The rows of a group lie close to one hidden flat surface of 10 dimensions, which passes through zero. Surfaces can cross.
In the rows, 128 means zero.
Some rows, each with its group after it:
[150  94 107 115 109 147 148 123 106 147 111  99 153 125 128 158 123 129
 129]
W
[ 96 194 140 149 130  72 102 123 154 131 143 129  98 123 127 109 100 163
 128]
W
[152 129 118 124 171 133 115 117 163 126 109 197  90 144 149 110 158 109
 160]
G
[ 34 128 104  89 172 112 186 129 142 150  96 158  48 124 108 152 189 156
 185]
W
[ 29 148 156 159 121  93  85 167 124 141 139 127 169 148 136 106 128  99
 110]
V
[130  95  80 141 141 129 137  98 116 171 119  84 134 102 131 151 116 122
 150]
W
[133 141 132 144 118 143 134 133 100 128 179 158  99 107 165 141 111 141
 160]
M
[137 129 123 112 126 105 110 125 134 119  85 130 128 116 113 126 141 107
 131]
T
[171 119 105 148 113 135  91 187 105 120 111 124 131 119 138 101 106 107
 163]
T
[ 80 129 124 144 124 103 128 100 182 124 107 170 132 105  42 103 151 126
 118]
G
[ 76 135 135 172  89 196 166 127 156 156 188 148 151 148 102 141 121 170
  54]
U
[120 133 145 127 150 156 136 227  95 154 156 141 168  74 174  70 113 151
 149]
V
[ 57 119 118 112  47 117 129 105 123 114 117 151 107 128  94 184 159  99
 117]
U
[124 126 151 135 167 162 179 113  40 120 132 133 131 118 132 189 139 169
 147]
U
[209 133 121 150 148 178 124 112  81 129 125 144 143  72 165 141 112 137
 140]
W
[139 109 130 107 127 109 136 124 124 131 131 117 142 112 126 118 124 119
 139]
U
[130 132 136 157 160 157 128 174 129 126 128 140 133 146 116 100 134 144
 120]
M
[ 97 152 130 141 133 203 117 128 160  94 115 153  96 121 153 138 174 153
 137]
G
[156 155 147 100 141 125  81 163 166  84  95 153 123  84 155  63 152 121
 150]
M
[131 138 131 167 118 146 141 137 104 129 134 133 136 117  91 139 108 169
 126]
T
[127  98 135  75 161  22 112  99 154 148 130 126 115 126 122  86 135  35
 108]
V
[163 173 121 102  53  88  90 138  98 143  95 116 126  80 159 157  97 124
 120]
U
[145 114 108 146 134 143 115 185 104 133 106 110 126 187 137 134 118 122
 151]
Q
[102  80 114 122 143 172 118 123 143 129 148 135 122 130 167 118 167  64
 123]
Q
[133 148 135  90  98 100 131 118 134 118 132 117 104 121 146 140 122 147
 147]
Q
[158 117 113  73 134 150 112 110 109 108  81  79 112  83 183 148 155 104
 135]
G
[ 92 139 136 116 128 117 117 133 176 104  90  92 129 205  97 126 153 141
  88]
Q
[115 115 144  90 125 126 124  98 168  77 100 103 126 147 114 122 165 117
 130]
W
[104 146 125 153 106 106 114 140 114 141 131  97 133 133 108 135 100 132
 104]
M
[156 156 132 136 150 137 131 137 113 129 105 142 124 123 136 136 126 160
 134]
T
[148 115 133 138 170 172 145 153 129  90 146  90 113 193 153 119 122 187
 186]
W
[ 24  96 159 102 135  63 125 118 133 114 154 104 151  97 103  91 156  76
 134]
T
[126 147 114 126 116 122  90 138 173 127 104 123 112 152 141 109 130 112
 119]
U
[125 156 167 160 125 148 121 156  80 103 152 109 163 151 150 140 101 167
 134]
U
[120 130 141 131 140  82 125 128 109 114  71 118 160 118  64 125 134 136
 135]
T
[133 137 126 141 119  96 109 165 123 136 119 127 136 162 118 119 107 121
 136]
Q
[160 112 117  69 145  62 123 110 149 149 111 130 110 130 149 112 134  74
 129]
G
[142 143 154  87 164  79 180 232  40 122 126 160  78 134 115 115 118 174
 190]
M
[ 93 118 104 168 133 105 151 109 107 161 187 117  90 165 120 159  99 134
 147]
M
[155 146 118 147 126 134 101 145 145 126  81 103 152 130 112 113 113 145
 114]
Q
[129 157 125 162 124 196 110 129 137 110 111 158 118 106 142 136 147 152
 119]
U
[147 121 102 203 175 105 125  88 146 142 180 106 111 144 101 104  83 143
 162]
M
[113 153 137 101 100 133 115 146 159 139 105  92 159 152 157 129 128 142
  87]
T
[135 122 150 127 108  60 131  97 132 118 158 111 139 180  83 128  94 116
 102]
V
[123 122 127 133 127 103  97 120 145 113 148 200  98 135 158 112 146  82
 204]
Q
[134 147 122 123 102 120 104 142 114 129 118 101 119 126 161 140 116 129
 135]
M
[108  99 126 138 147 126 105 132 146  97  98 123 148 132  92 101 160  98
 153]
T
[167  80  98 125  87 186 143 116 115 121  88 130 161 110  91 166 144 117
 120]
W
[118  97 123 130 158  96 118 112 167 131 175 130  97 144 113  82 128  66
 103]
V
[129 123 157 139 123 126  95  92  79  83 149  62 152 100 133 136 116  93
  90]
G
[140 173 166 117 107 109  90 140 136  95  74 151 181  96 124 107 134 146
 129]
V
[118 127 152 152 155 138 101 103 121  96 106 141 153 131 119 128 153 105
 128]
G
[174 143 134 126 120  94 113 128 111 115 109 100 144 107 120 117  98 140
 143]
M
[168 141 101 122  72 195 140  69 135 104 114 185  45 106 135 208 158 134
 123]
G
[134 117 124 128 157 164 172  19 182 128 176 152  87 155 137 163 150 143
  96]
T
[111 154 138 150 140 148 110 131 148 111 113 150 132 105 110 106 144 143
 118]
T
[ 65  97 138 118 137 131  89 148 176  87  77  79 198 146 109  80 175  94
 140]
T
[154 148 124 114  88  90 133 131 177 165 182 113 113 126 132  91  79 137
  76]
G
[ 94 125  86 199  81 150 104 107  77 141 164 104  90 145 133 200 100 111
 148]
M
[104  92  77 182 131  96  76 127 118 118 112  68 102 202  98 144 119  67
 164]
M
[114 152 171 182 104 168  81 110 130  79 173 115 156 141 145 125 119 112
  70]
G
[229 169 138 170 159 148 118  99 131 110 117 127 157  46 115  93  81 198
 151]
M
[ 53 156 174 126 151 134 104  88 243  77 158 163 111 124 107  59 186 110
  73]
Q
[113 140 130 138 139 141 147 159 121 141 130 172 108 127 115 123 133 151
 130]
W
[193 131  98 132 150 188 125 137 151 128  96 149 115  94 157 115 135 157
 173]
U
[129 145 196 139 232 129 146 104 121 120 129  73 220 115 126  83 120 176
  64]
U
[101 195 196  88 111  73 109 137 149  63 137 158  90 175 129 116 138 149
 112]
W
[ 53  97 141 123 150  95 103 164 131 109 151 148 109 147 129  89 167  57
 154]
T
[158 138 141 127  95 145 163 120 120 117 208 103  95 137 130 138  89 168
  93]
V
[ 69 159 142 133 129 161 102 164 119 124 175 142  77 121 203 124 148 105
 110]
V
[156 121 138 155 111 104  78 114 185 118 204 168 101 175 137  72 107  45
  74]
G
[159 155 149 127 124 140 123 144 119 112 155 137 116 120 157 116 117 143
 125]
V
[156 114 111 117 182 145 108 210 159 142 175  85 103 127 202  36 110 113
 158]
G
[202 137 146 133 105 150 106  97  86  86 126 141 135 112 145 160 119 121
 131]
W
[153 146 135 115 140 182 116 188 110 165 147 187 137  82 248 109 137 105
 136]
Q
[121 143 133 163 145 128 114 145 148  97 138 135 109 160  97 103 127 146
 137]
Q
[179  89 119 166 153  83 123 100 138 121 136 113 161 237  72 128  91 110
 142]
V
[146 120 151 172 226  92 127 140 113 128 182 128 128 145 110  62 101 114
 121]
U
[ 59 131 165 118 134  71  97 136 171 131 165 193 135 184 149  85 154  62
 115]
Q
[162 145 115 133 158 121 119  89 131 139 135 119  89 110 155 134 119 121
 114]
V
[147  93 123  82 143  95 154  79 127 157 119 145 142  16 102 106 142  80
 103]
U
[ 92 127 147 151 137 118 131 140 151 100 199 111  97 130  96  75 116 127
 104]
Q
[148 182 146 123 118 104  81 115 152 119 116 102 136 116 164 112 110 138
 108]
W
[150 104 116 155 158 179 136 172 138 122 145 145 132 135 134  89 131 138
 162]
V

New rows, each followed by its group:
[173 120 121  99 176 126 109 126 123 112  78 116 140 104 163 111 150 117
 177]
T
[198 124 147 152 171 135 171 131  66 104 142 169 129  85  81 123 108 178
 173]
M
[125 152 162 142 136 107 113 105 131 124 125 156 160 161 132 134 125 125
 101]
G
[132 144 135 158 174 130 130 119 114 131 131 137 115 131 121 124 126 134
 112]
U
[ 91 130 129 173  45 101 157 139  90 136 197 136 119 167  70 172  76 155
 128]
U
[107 136 129 128  89 172 137 107 167 135 149  93 163 119 140 130 120 160
  89]
T
[143 117 107 157 153 138 123  95 147 131 124 126 116 142 104 129 129 119
 130]
V
[ 36  26  59 119 124 133 228 114  99 205 161  91 104  92  43 171 142 115
 130]
V
[101 103  84 140  91 136 119 134 154 159 103 109 144 142 100 138 127 112
 121]
W
[107  39  83  97 106 114 124  63 134 119 136  62 118 178 138 170 148  56
 174]
Q
[136  64  98 155 133 129 112 127 111 106 158 141 113  85  96  97 128  62
 192]
T
[ 79 109 132 128 153 169 117 177 134  99 105 132 131 207 152 127 175 118
 162]
T
[151 104  78 115  78 104 100 152 110 121 121  79  98  48 107 104 104  89
 166]
Q
[122 123 113 104 105 134 151 150 109 157 106 147 131 122 128 155 137 130
 119]
W
[113 152 127 173 130 154 132 117 106 118 130 151 101 132  98 160 129 155
 123]
U
[ 67 114 121 128  95 163 158 184  84 130 153  68 130 134 130 153 121 168
 141]
G
[113 160 149 116 107  92 186 171  75 163 144 167 108 137 108 159 101 188
 120]
W
[168  92  99 135 131 163 136  85 147 116 117 105 140 130 114 141 136 127
 148]
T
[ 75 133 122 102  94 161 127 168 104 128 121 142 108  67 166 144 161 125
 161]
T
[ 92 155 106 200  88 144  77 185  92 140 127  75 133 162 120 148  90 132
  95]
M
[118  93 118 124  94 112 136 155 108 132 112  83 164 207  96 155 113 128
 123]
T
[131 155 139 157 126  88 124 104 127 125 173 137 110  83 109 111  93 144
 143]
M
[135 107 145 114  77 113 144 119 145  89 178 120 113 215  91 140 115 127
 107]
V
[129  99  96  67  11 103 128 141 133 175 153 154 136  50 149 133 116  64
 114]
U
[115 105 131 117 149 138 165  92 172 152 147 134 153 142 123 121 138 133
  93]
M
[123 122 116 137 117 178 109 117 192 114 116 123 136 153 137 118 156 123
 105]
T
[126 151  94 118 157 141  89 115 222 143  92  98 112 141 181  93 147 130
 134]
M
[179 125 127 101 137  98 138  97 104 149  89 166 128 146 143 170 131 116
 144]
G
[ 81 103 118  85  93  91 131  86 150 121 112 101 109 110  85 143 155  85
 112]
Q
[110 158 160  99  45 125 113 101 176  64 100 136 148 113  79 130 152 145
  83]
V
[ 79 161 164  97 114  86 110 193 120 148 140  98 159 139 178  97 111 126
 102]
T
[142 161 157 146 167 143  89  90 170  75  67 110 182  66 100  80 149 155
 118]
U
[ 86 111 122 144 140  99 139 166  87 146  99 177 115 182  78 155 149  91
 129]
Q
[155 125 109 120  97  98 147 113  86 156  82  84 156  83  79 164 102 153
 110]
Q
[124 107 170  86 127  86 180 154  80 134 165 147 140 143 115 132 121 124
 122]
M
[ 59 118 119 181  66 229 143 170 121 124 214 140 118 112 139 138 124 151
 137]
T
[134 181 124 154  87 103 107 129 145 139 121 106 124 159 111 142  87 169
  97]
U
[ 88 135 152 138 144 102 101 127 154 108 120 114 169  80  93  72 137 117
 121]
T
[153 138 135 156 170 173 148  51 145 113  96 151 151 171 133 177 152 187
 151]
Q
[118 127 118 132 126 117 134 126 131 110  98  83 120 170  73 143 130 153
 115]
Q
[168  92 103 105 125 118 182  71  86 155 134 108 118 138 145 202 110 154
 170]
M
[132 158 116 131 137 111  94 128 166 134  98 125  98 155 140 121 129 117
  99]
U
[152 124 165 108 102 181 125 108 136  91 140 183 163  79 157 121 159 108
 107]
M
[ 95 141 138  95 115  74 155 108 115 116 124  97  91 164 119 166 125 167
 152]
W
[ 94 139 117 123  47 101 105 132 157 143 134 130 119 108  96 125 119  89
  72]
T
[179  70  68 162 105  77  96 124  65 171  92 101 175 155 109 166  80  70
 200]
Q
[167 138 128  84 127  29  97  57 170 112 123 102 117  80 137  95 109 103
 172]
M
[193 136 130 135 148 116 157  91  75 140 137 136 123 106 127 162  97 161
 144]
G
[137 128 116 154 146 172 110 169 133 115 131 119 112 125 134  97 131 125
 129]
Q
[125  77  86 125  98 130 103 197 164 140 148 125 109 153 126  75 125  59
 135]
G
[145 130 134 147 127 121 123  79 125  87 126 161  87 164  99 159 139 118
 147]
V
[ 87 132 122 102  81 120 160  85 124 122 127 108  99  93  87 176 139 144
 108]
G
[110  74 107 157 127 201 151  75 161  94 109  95 169 128  71 145 159 155
 155]
T
[105  94 103 136 109 155 145 148 110 121 150 153  82 148 115 151 144 111
 159]
G
[ 85 131 160  96 126  80 167  87 116 161 121 156 168 168 122 175 142 124
  81]
Q
[158 122 106  98 140 125 137 124 144 145  99 173  94 141 147 141 152 116
 159]
G
[136 125 135 109 121 164 152 127 128 142 124 122 158 102 149 137 130 151
 112]
U
[157 119 117 155 138 128 114 143 100 136 142 183 125 137 160 138 121 110
 196]
Q
[117 183  83 180  61 179 129 191 162 176  69 186 128 112  80 144 118 204
 115]
W
[137  87 128 136 155  57 123 149 117 107 172 122 115 178 101  84 103  93
 205]
U
[126 168 120 116 202 138 113 147 114 137  73 105  64 229 197 171 155 139
 108]
U
[ 96  71 111 126 134 190 184  96 109 108 111 106 134 189 118 196 167 160
 176]
T
[105 138 112 155 113  90 135  86  97 142 170 132  72 100 116 163 102 134
 165]
M
[ 90 118 111 134  88 141 115 165  93 116 118 160  99  66 112 135 150  99
 168]
T
[180 133 107 166 165 187 109 140 158 114 129 181  94 113 144  96 141 129
 165]
G
[ 66 129 151  56 117  67 145 103 163 122  93 131 125 112  90 124 171 105
  88]
W
[135 149 151 132 109 104  97 156 117 129  76 113 206 173 135 132 114 146
 139]
V
[159 117 126 104 100 156 135 103  67 118 105 162 108 180 182 228 149 108
 145]
G
[186 132 103 124 124 177 147 129 125 149 148  83 105 167 186 162  97 167
 118]
V
[139 135 129 136 127 150 120  84 143  79  96 163 112  90  84 138 160 130
 133]
W
[126 117 118 174 161 108 125 103 121 138 134 134 126 135  92 124 117 116
 135]
V
[163  93 118  75 129  65 124 135 134 120 105  85 138 152 134 107 118 112
 200]
U
[162 137 124 130 121 130 141 144  81 167 120 138 155  70 137 138 104 138
 119]
Q
[147 117 113 165 115 128  97 155 189 129 176 150 141 111 111  43 100 101
 132]
U
[109 105 100 137 123 154 101 155 181 112 146 129  95 110 115  74 152  79
 126]
G
[ 98 154 152 160 124  96 106 146 146 130 156 132 149  98 100  77 109 122
  96]
T
[117 139 138 129 156 122 129 128 123 118 141 144 104 126 137 122 139 132
 147]
W
[120 138 148 181 160 124 135 131 112 126 160 136 149 126  92 105 105 159
 133]
G
[137  84 110 127 123 143 187  38 109 160 158 124 137 138 116 201 120 141
 128]
M
[ 21  99 103  91 108 145 157 213 138 143 134  72 106 138 127 112 155 145
 158]
G
[112 118 120 161 145 117 129 106 137 116 140 154 101 127  79 117 134 117
 138]
U
[ 90 121 131  93 125 155 144 143 152 105 136  78  99 158 132 124 149 137
  92]
Q
[ 56 121 152 117 105 113 146 115  97 121 129 145 134 181 122 184 154 119
 124]
G
[114 132 126 129 113 145 110 177 153 137 121 126 148 165 158 108 128 126
 122]
G
[130 135 144 133  89 101 152 122 110 132 132 137 144 130  75 145 104 150
 104]
W
[117 136 140 126 155 134 120 145 119 120 122  89 153 111 150 105 132 140
 133]
G
[128 152 145 114 155 147 133 160 137 125 122 151 122 122 158 107 142 150
 124]
W
[116 128 132  98  87 121 128  78 116 103 142  83 101  91 128 161 134 108
  86]
G
[ 89 158 153 127 138 134 117 205 140 123 130 153 106 172 133  94 139 129
  93]
Q
[141  96 117 111  69 160 122 150 120 136 100 152 159 130 124 152 142  83
  94]
W
[126 133 135 120 133 125 135 129 110 130 123 126 135 141 147 143 126 138
 128]
G
[142 119 123 123 164 128 125 129 166 135 169 132 107  94 136  69 128  96
 106]
V
[106 109 140 100 112 101 153 121 118 147 148 117 140 155 129 144 126 117
 109]
M
[ 99  96  63 152 163 199 136 127 120 161  74 127 106 126 148 179 171 128
 172]
V
